Every row belongs to one group in each of 4 separate groupings. Each group adds its own fixed numbers to the row, and there is some noise. The rows also spread widely along 12 directions, which tell nothing about the answers.
In the rows, 128 means zero.
Known rows, each followed by its group in each grouping:
[161 173 103  85 129 147 161 139 132 124 130 112 132  70 104  84 116 117
 121  96 164 217 106  70  78 134 114 156 140 110 115 184 105 167  89 162
 125 144 204 136 105  99 111  82 142] | K396 zekab K829 G
[139 121 121 128 110  99 127 141 145 158 143 164  94 143 150 115 129 112
 118 119 117 117 146 146 128 143 125 124 118 105 132 113 156 103 139 144
 111 124 109 135 144 131 152 107 139] | K360 zekab K559 F
[106 123  85  90 100 105 149 171 111 183 120 123 130 103 123  70 128 107
 101 108 143 160 140 149 102 121 108 134 133  92 139 149 137 162 139 156
 116 133 131 140 129 124 134 118 111] | K734 lak K167 F
[118 139 105 126 149 105 153 149 139 150 156 139 136 134 122 139 136 118
 138 128 115 127 127 126 103 161 151 131 133 117 107 132 144 116 108 148
 117 135 117 137 154 140 173 107 144] | K734 Met K739 M
[141 167  92  54 119 164 121 102 111 121 102  79 129  33  99 102  66  96
  84 112 167 229  88  75  81  99  37 124 133 128  50 175  97 184  76 134
 129 153 195 130 132  95  64 100 109] | K403 Dapu K443 M
[ 97 116 114  85 105 156  77 117 137 182  96 129  95  92 120 106 108  82
 124 135 116 137 145 121 148 137 121 117 132 142  87 163 117 144 141 129
 139 134 129 125 164 186 120 144 140] | K396 defe K829 G
[154 172 134 110 101 173 101 158 117 141 116 113  67 141 141 123 119 114
 123 123 130 145 183 105 140 113 102 149 159 116  88 194 142 126 147 120
 143 201 123 154 207 203 109 154 131] | K403 Met K739 G
[141 136  80 128 131 174 152 120 106 102 109 123 138  82  90  93 105 131
 121 102 137 161 136  91 103 120 130 169 150  98 125 180 134 132 117 157
 152 150 159 139 147 169 112 124 134] | K360 defe K443 M
[125 123 103 118 109 120 124 124  73 128  68 129 147  85 142  60  85 110
  69 142 169 165 130 130 109 117  61 155 105 122 116 164 141 152 140 126
 118 145 158  90 161 157 126 155 106] | K360 lak K167 M
[133 203 103 103 120 114 142 128 119  82 130 153 140  95 105  78 148  87
 160 100 107 192 115 111 116 107 135 129 147 109  57 159 109 114  91 130
 108 122 149 190 138 137  95  81 131] | K396 Dapu K559 M
[126 158  96 165 123 116 135 127  79  90 138 178 176 132 155 115 136 142
 133 153 116 135 147 143  92 110 112 132 124 121  80 151 160  91  96 113
 116 161 121 185 182 163 150 127 150] | K396 defe K739 F
[126  79 106 117 120 186 113 103 137 146 109 117 123 112 124  79  89 126
  90 108 138 139 159 119 110 164 101 107  96 144 143 165 129 108 171 139
 138 152 138  83 119 139 124 115 148] | K734 Dapu K559 G
[144 146  97 100 108 118 146 133 107 154  85 143 122  90 115 107 114 126
 121 129 127 137 136 145 132 150 142 195 120  74 117 124 148 113 127 141
 102  95 112 117 164 150 162 103 106] | K403 Dapu K829 F
[117 104 102 101 112 141 105 145 145 172 151 122  90 100 151 128  98 105
  82 117 150 142 150 113 109 106  86 104 127 122 113 146 138 155 122 139
 130 174 126 137 145 115 113 127 125] | K396 Dapu K443 F
[109 169 115 117 166 105 183 173 139 151 151 121 163 112  62  51 162  93
 159  92 139 225  77  92  76 170 160 132 162 141 153 177  82 187 112 164
 140 126 206  97  92 151 152 121 177] | K360 zekab K559 G
[142 184 113 157 109 108 128  83  74  91  89 157 163 139 140  90 117 141
 135 146  94 116 118 167 127 167  95 143 106 119  71 148 157  77 136  65
 121 119 112 154 173 167 168 117 164] | K360 lak K739 M
[117 130  94  90 137 168 143 104 129 142  98 107 147  77  78  74 104 108
 129 102 122 171 115 107 105 175 137 139 122 128 117 172  97 134 135 151
 138 118 159  96 115 145 135  97 147] | K734 Dapu K829 G
[118 114 112  98 110 162  99 110 118 134 106 146 123  97 125  79 111  88
 117 116 116 138 148 120 120 138 120 114 115 136  80 166 112 102 149 138
 137 131 134 136 154 157 102 108 127] | K396 Met K829 F
[115  83 139  69 131 163 115 130 173 202 129 106  70 109  90  85 101  86
 116  80 118 148 134  94 133 180 145 100 118 133 130 145 105 140 174 169
 135 125 130  84 109 145 115 107 141] | K403 defe K443 F
[116 117  77 112 158 133 164 175 100 148 143 129 179 122 114 114 127 119
 118 146 115 126 164 145  91 146 146 166 126 107  72 146 144 121 123 168
 103 149 110 140 200 177 172 139 124] | K734 Met K739 M
[126 159 113 101 127  98 148 136 128 122 128 147 123 109 110  70 132  88
 140  96 112 156 124 129 118 149 144 120 130 101  90 145 125 112 124 154
 112 114 137 163 128 129 121  82 122] | K360 Met K167 M
[131 183 139 100 120 117 100 137 141 122 114 141  71 104 119 123 127  77
 140 129 137 182 134  89 147 107 119 146 149 124  94 141 117 130 103 134
 112 155 144 126 178 180 107 142 107] | K403 Dapu K559 G
[136 115 100 136 123 139 137 100 135 123 116 154 112 101 114 116 115 131
 123 108 132 114 133 111 127 146 141 150 131  97 154 141 146  99 128 143
 137 124 120 115 140 136 140 102 122] | K734 Met K443 M
[107  84 158 120  95  96  50 121 154 162 138 159  70 123 203 132  79  81
  65 158 169 118 153 131 128 107  42  71  77 160 127 105 158 118 132 125
 108 184 116  98 145 113 113 149 108] | K734 zekab K167 G
[145 139 123 106 100 117 105 117 144 128 127 158  86  95 146 115 108  97
 119 115 147 156 135 112 120 104 103 126 120 107 122 138 140 115 102 150
 125 149 154 150 132 111  93 104 118] | K360 zekab K829 G
[142 195 112 121 131 129 139 157 122  88 145 157 116 113 116 106 156 102
 166 120 118 176 153  94 118  94 154 155 168 110  85 165 129 110  82 157
 114 166 146 189 182 186 108 128 129] | K396 defe K559 G
[113 139 131 139 119 115 118 152 112 126 133 155 120 140 146  96 124 107
 113 121 141 164 145 122  94 115 105 120 123 136 138 156 131 121 137 131
 131 180 139 116 152 167 123 147 134] | K734 lak K739 F
[118  87 114 121 132 134 148 181 131 172 147 139 130 138 149  83 119 123
  91 114 159 147 164 129  88 152 119 131 112 128 148 151 153 132 145 170
 118 177 142  93 145 129 141 129 133] | K403 Met K739 G
[156 139 114 115 108 152 106  97 108 123  83 122  96  74 132 143  80 126
  83 154 172 163 131  80 110 116  70 158 129 123 111 150 138 137 100 138
 135 143 151  89 178 144 130 141 100] | K403 Met K559 F
[148 172  66 118  85  84 156 160 106 149 142 151 143 108 158 130 140 134
 125 136 120 133 144 174  99  91  96 166 140  62 111 126 177 119  87 126
  95 136 119 210 159  99 153  91 126] | K734 zekab K829 G
[110 166 129 127 111 117  87 161 109 140 127 143  96 111 149 159 110  82
 114 165 141 153 135 117 121  78  88 135 154 136  81 146 139 140  96 118
 118 188 130 145 212 202 125 177 117] | K403 Dapu K829 F
[135  96  65 104 127 160 162 148 135 136 149 141 150  98 109  96 118 126
 125  93 111 138 155 128  89 132 159 138 123  82 104 145 155  92 113 195
 117 136 126 166 136 127 120  77 129] | K403 defe K829 M
[140 163 134  99 128 113 134 171 156 161 176  97  78 123 142 123 110  94
 107  95 157 189 117  85  94 118  77 103 147 132 122 165 122 170 115 134
 121 187 157 132 128 110 109 117 142] | K734 lak K443 M
[124 119  95 142 152 149 153 121  65  43 109 172 227 105 115  28 122 108
 126 130 120 150 147 133  80 132 132 142  95 128  79 159 123  69 124 162
 105 149 149 134 164 179 112 128 120] | K734 zekab K167 M

New rows, each followed by its group in each grouping:
[142 188 138 152  64 110  86 114 118 123 113 165  63 160 182 128 131 121
 135 133  93  93 165 168 177 104  80 125 134 102  98 129 181  73 143  50
 115 163  75 196 190 166 124 130 143] | K403 Dapu K443 G
[137 168 117 158 120  78 138 130 117 127 123 166 122 134 142 126 130 128
 131 142 118 128 124 148 123 140 123 145 126 107 120 116 159 106 116 107
 103 125 107 134 158 150 183 117 143] | K360 Dapu K559 F
[130 123 118 109  87  88  77 123 139 134 167 180  85 121 206 153 105  91
 103 155 114  98 173 170 128  69  57  90  97 109  57  75 176  70  93 116
  85 173  82 207 188  98 100 116  96] | K734 zekab K443 G
[128 207 149  89 140  62 135 160 136 165 158 122 126 110 136 134 125  75
 133 149 143 193  74 114  92 139  88 116 131 145  64 119 116 167  66 121
  87 143 160 136 150 120 157 118 143] | K403 zekab K829 G
[126 103  99 140 113 170 131 139 105 154 113 134 144 144 125  99 117 136
 110 126 110 107 161 146 119 156 127 140 124 112 124 167 162 115 165 123
 150 144 115 123 161 176 153 135 157] | K403 zekab K739 M
[125 115  79 106  85 141 122  93 121 174 108 130 106  90 109 133 109 133
 120 127 113  99 131 143 133 143 120 130 133  79 141 135 156 119 123 130
 147  94 104 157 120 112 156  87 128] | K734 zekab K167 F
[124 156 128 157 128  86 131 114 139 122 141 165 118 141 144 126 122 115
 138 130 109 107 121 149 132 152 125 122 116 117 114 107 154  85 118 103
 107 138 104 152 151 135 166 113 154] | K360 Dapu K443 G
[122 153 122 129 109 154 111 105 133 144 117 131  98 128 117 118 130 122
 140 121 113 131 136 117 133 157 116 120 144 135 123 178 129 115 141 106
 162 147 125 137 143 166 138 121 158] | K734 Met K739 G
[110 227 101  96 114  57 156 145 109 179 109 119 147  82 110  97 155 113
 142 127 152 213  63 126 101 137  92 149 173 117 116 167 112 217  78  99
 128 102 178 147 115  97 167 104 148] | K396 Met K739 G
[129 121  93 157  97 194 147 125  79 117  76 137 148 120  98  35 132 148
 120  99 124 131 161 123 129 147 138 162 148 107 169 214 143 108 183 132
 167 150 143 121 147 200 131 140 146] | K403 Met K167 G
[ 99 145 150 125 158 117 124 157 116 116 123 151 150 128 106  67 136  78
 150 114 129 194 120  98 103 144 146 127 128 166 118 175  95 136 140 144
 125 164 163  89 149 206 127 152 152] | K734 defe K739 M
[125 193 140 129  99  78 130 193 159 182 177 136  72 163 139 128 168  97
 148 103 127 183 109 111 111 106 116 103 175 121 174 160 130 173 116 115
 137 165 145 157 112 134 140 122 167] | K734 zekab K559 F
[114  80 126 138  95 148  73  95 122 146  91 144  79  81 149 129  70 120
  64 141 191 154 127  80 110  97  63 113 115 144 175 158 152 151 116 143
 157 176 156  72 135 149 109 159 110] | K403 defe K167 F
[142 186 121  71  99  81 115 102 141 141 121 148 103  77 129 102 127  91
 129 115 136 196  95 112 109 119  87 106 124 112  85 121 112 142  82 129
 111  91 151 156 104  69 108  70 117] | K396 zekab K559 F
[157 175 125 116 105 134 147 129 134 163 127 117  92 139 113 111 139 139
 148 108  89 111 128 129 149 183 149 149 144  96 119 152 133 126 153  99
 134 108  99 156 138 148 174  92 165] | K396 zekab K443 F
[168 195 149 129 139 109 175 183 105 150  80 116 106 118 104  88 137 139
 136 113 163 201 112  79 124 166 157 233 159 110 186 185 128 167 144 139
 111 134 160  57 161 209 188 148 144] | K403 defe K829 F
[116 152 120 109 108 125 118 116 125 157 122 125 118 113 118  93 121 108
 133 121 108 150 117 127 128 148 109 101 126 130  95 153 136 126 122 117
 126 134 128 153 130 147 135 107 149] | K403 defe K167 G
[108 132 147 127 108  67  86 139 145 127 159 191 110 121 180 132 114  64
 107 145 143 150 115 140 106  84  80  86 107 142  96  96 149 107  79 126
 101 161 137 145 156 114 103 127 114] | K403 zekab K829 M
[140 185 184 192 123 105  94  95 104  71 106 170 113 169 159  94 124 117
 136 151 120 119 119 112 149 170 112 116 110 170 110 151 133  70 148  67
 124 153 112 107 174 208 162 147 162] | K396 lak K167 F
[122 127 152 189 160  95 122 101 155  75 152 189 124 152 140 132 114 107
 135 137 128 122 109 111 118 166 147 104  96 156 126 107 149  61 109 126
 111 139 122  89 142 159 159 118 155] | K360 Dapu K559 M
[149 199 156 180  80  84 117 108  73  82  51 197 106 148 166  75 138 132
 147 148 121 110 147 161 185 124 104 205 124 102 146 129 169  65 159  54
 108 133  97 115 209 213 153 171 119] | K403 lak K443 G
[ 99 112  75 153 115 143 114  91 112 132 110 167 142 107 107 143 128 129
 139 163 104  87 132 145 141 137 144 132 137 115 102 128 149  95 113 118
 149 108  91 143 176 180 172 133 143] | K396 Dapu K559 F
[108 125 138  91 101 145  64  32 135 128  83 148  95  81 113  98  87  87
 116 136 117 123 107 118 155 164  94  79  96 151  71 129 113  87 125 112
 142 103 123 116 135 135 105 100 116] | K403 Met K167 G
[144 159 124 116 102 113 126 124 130 147 110 147 107 124 131  97 135 116
 132 127 119 143 130 137 140 148 118 144 123 108 123 125 148 106 130 120
 112 111 120 124 146 135 146 106 132] | K403 zekab K559 G
[146 166 137  91 100 110 132 177 140 163 155 129  77 141 151  99 123  93
 118  99 124 169 144 124 113 122 108 119 131 110  98 147 136 123 134 145
 103 165 131 156 153 136 110 102 128] | K403 lak K829 F
[137 155 132  81  97  96 129 131 180 150 170 169  66 106 126 113 133  84
 142  73 125 179 105 109 109 115 138  93 132  94 126 116 128 111  92 161
 123 120 154 174  77  59  89  44 120] | K403 zekab K829 F
[116 123  96  57 123 134 150 169 148 196 128 110  97  69  96  79 124  84
 110  87 161 184 135 101 112 121 129 150 155  93 132 154 111 182 121 187
 130 138 162 115 135 124 102 124  99] | K403 Met K443 G
[ 97 123 138 109 126 101 111 131 151 134 126 159 110 121 117  61 124  73
 125  98 119 150 122 131 137 149 143  94 109 131 115 140 118 119 153 146
 119 126 132 119 112 148 111 106 129] | K360 Dapu K167 M
[138 129 152 142 131 148  95 116 118 110 113 142 108 133 151 105  95 119
 105 124 137 144 154 105 112 146  96 121  95 156 116 162 130  95 156 111
 122 181 128  92 160 172 124 138 143] | K734 Dapu K739 F
[160 131 105 136 141 107 162 161 114 103 159 161 148 133 164  89 127 135
 102 134 140 140 166 128  86 137 118 144 103 112  88 126 156  85 114 162
  78 156 124 142 176 124 154 105 118] | K396 Met K559 F
[125 171 108 113 118 138 126  65 103  99  91 141 135  91  88  91 120 108
 157 128  94 128 117 132 145 155 127 149 128 114  81 142 115  81 124 106
 131 105 122 143 159 171 132 114 132] | K734 lak K443 G
[119 172 116 122  86  84 123 180 133 182 137 143 100 144 160 102 141  98
 124 116 116 147 137 167 128 114 100 122 141 108 121 142 157 140 129 103
 106 154 122 169 148 136 139 118 141] | K403 Dapu K829 G
[119 144  87 119 114 108 137 140 105 135 140 151 168 108 151  98 134 122
 121 125 116 157 130 147  90 112 102 118 122 116  76 150 154 129 100 122
 113 142 129 180 143 117 137 103 146] | K396 defe K739 M
[112 102  87 121 131 192  88  87 113  79 100 153 114  66 106 137  94  96
 122 156 139 137 167  91 122  94 123 146 124 128  84 142 126  81  95 169
 140 168 137 121 199 195  90 157  94] | K734 Dapu K559 G
[117 141  91 171 128 126 137 112 102 109 103 155 161 123 115 115 121 129
 132 145 110 119 122 142 123 145 128 144 135 120 114 147 151 110 123 111
 135 123 120 125 167 185 170 138 159] | K360 Dapu K559 M
[154 173 190  80 114  83 112 121 214 171 183 135  42 169 153 129 121  86
 139  76 101 155 103 113 132 187 120  50 101 130  91 112 133 104 125 113
 112 119 117 150  76  57 121  27 166] | K403 zekab K739 M
[151 183  97 123  51 132 120 120 113 139 105 135  73 118 143 115 123 137
 121 102 116 136 139 141 150  83  80 149 164  70 132 164 172 126 125  82
 153 143 114 198 153 132 101 110 127] | K403 lak K443 M
[130 147  89 124 111 134 137 124 116 140 129 123 129 109 125 103 116 131
 117 126 117 140 138 132 112 130 103 118 136 106 104 165 155 130 115 134
 128 151 133 176 140 141 142 109 154] | K360 defe K167 G
[166 139 111  98 149 147 187 166 159 152 175 111 123 151  95  74 148 127
 145  70  91 153 146 113  97 196 182 125 124  98 124 152 118  97 156 177
 113 114 125 139 100 121 158  54 165] | K734 zekab K559 F
[104 148  96 102 129 101 153 140  96 116  96 160 170  80 111  52 135 103
 129 118 153 196 109 117  97 123 125 166 129 109 114 155 118 149 108 150
 119 117 173 110 135 139 119 121 114] | K396 lak K739 M
[143 172 143 100  93  83 129 139 154 162 131 146  59 108 150  98 129 100
 116  93 154 171 121 117 131 115  93 131 140 104 142 135 139 139 116 125
 110 140 143 133 124  92 107  98 105] | K403 Met K443 G
[140 144 123 108 152 121 164 144 136 129 139 130 130 120 111 108 115 119
 124 116 135 160 122 106  99 171 150 153 120 108 101 136 136 114 110 162
 117 139 142 105 149 140 148 105 132] | K403 lak K739 M
[132 144 112 155 116 155 115 112 110  93 154 150 144 153 149 104 114 118
 124 121  87 111 152 146 103 126  92  87 118 142  77 157 140  68 140  92
 126 180 103 182 165 163 121 118 166] | K734 Dapu K443 F
[167 173 133 104 136 124 140 115 126 108 119 138 110  83 113 140 100 113
 127 129 148 175 104  76 100 142 128 159 125 112  97 126 125 110  75 153
 111 128 154 117 153 134 141  95 116] | K403 zekab K829 F
[105 133 108  92 117 114 149 158 158 198 147 119 117 139  95  77 142  96
 132  93 104 155 113 140 124 170 143 101 139 120 131 143 124 151 151 142
 135 102 129 117 108 134 154  99 157] | K403 lak K559 M
[148 178  97 106  74 149 118  78 112  95 126 154 120 125 125  71 125 112
 137 101  77 149 132 146 122 119  90  87 125 103  59 147 133  65 119 107
 135 120 122 205 135 120  82  65 139] | K403 lak K559 F
[124 152 108 112 112 109 125 127 133 152 128 145 104 129 126 134 120 117
 131 133 111 125 129 142 133 141 128 138 133  98  92 118 157 113 114 126
 126 124 106 149 161 143 150 107 129] | K403 lak K739 M
[109 174 145 119  70  57  93 223 148 220 177 134  74 177 214 127 139  71
  94 121 133 157 137 169 110  79  39  62 147 144 111 157 165 185 135  81
 109 202 124 182 156 118 121 141 157] | K403 Met K829 M
[136 166 158  71 118  70 130 157 133 152 109 167  99 133 147  50 140  80
 134 101 125 174 151 147 135 147 128 141 103 110  83 119 127 105 150 143
  74 119 130 125 154 130 118  98  99] | K403 Met K739 G
[122 150 189 112 149 100  91 163 137 126 121 162  98 142 142  95 117  45
 138 141 130 158 133 110 142 143 138 130 102 163  79 121 109 105 142 138
  89 156 132  83 201 219 123 165 121] | K403 zekab K829 M
[163 168 130  79 130 168 129 122 129 120 103 100  87 110  98  77 107  99
 128 101 121 179 147  84 133 163 125 146 128 121  74 176 105 118 150 152
 120 144 152 118 159 181 105 116 134] | K360 lak K559 G
[128 158 123  98 114 116 130 163 131 111 148 148 117 110 147  62 127  73
 117  94 145 209 143 112  82  93  92 113 119 132 100 163 115 118 115 160
 105 192 173 154 136 130  67 116 119] | K734 lak K829 G
[146 116  88  99 109 172 136 139 121 142 115 140 106 116 116 111 122 134
 126 104 106 126 181 126 134 131 159 168 135  70 109 153 163  96 141 165
 134 138 107 157 164 169 121 103 118] | K403 defe K739 M
[143 181 127  92 139  99 161 118 173 143 143 135  98 103  83 118 144 107
 169  96 128 182  88  86 119 168 166 144 145 104 145 126 110 128  89 158
 123  92 157 119  93 103 155  67 140] | K734 zekab K559 G
[100 142 113 137  92 110 108 159 116 170  90 136 117 111 139  83 129 103
 100 122 163 181 116 123 130 107  85 140 154 137 181 187 132 202 153  99
 145 147 160  87 131 160 133 164 148] | K396 Dapu K559 M
[115 140 147 110 119 100 109 133 168 162 175 143  95 154 141 100 131  78
 140 109  87 119 131 152 135 160 119  63 113 138  76 114 126 105 143 116
 112 143 106 171 135 127 126 102 163] | K360 zekab K443 G
[ 80  96  74 113 117  71 145 170 121 206 132 155 157 110 143  84 138 108
  98 131 146 141 134 183  91 127 103 127 126 108 139 127 157 171 128 151
 122 130 139 132 133 100 162 131 127] | K360 Met K739 G
[127 154 120 126 131 115 127 116 107 115 128 152 136 105 111 111 120 107
 132 147 125 139 111 118 113 137 125 133 127 118  91 122 131 109  95 137
 117 124 130 135 159 160 149 117 123] | K403 zekab K167 F
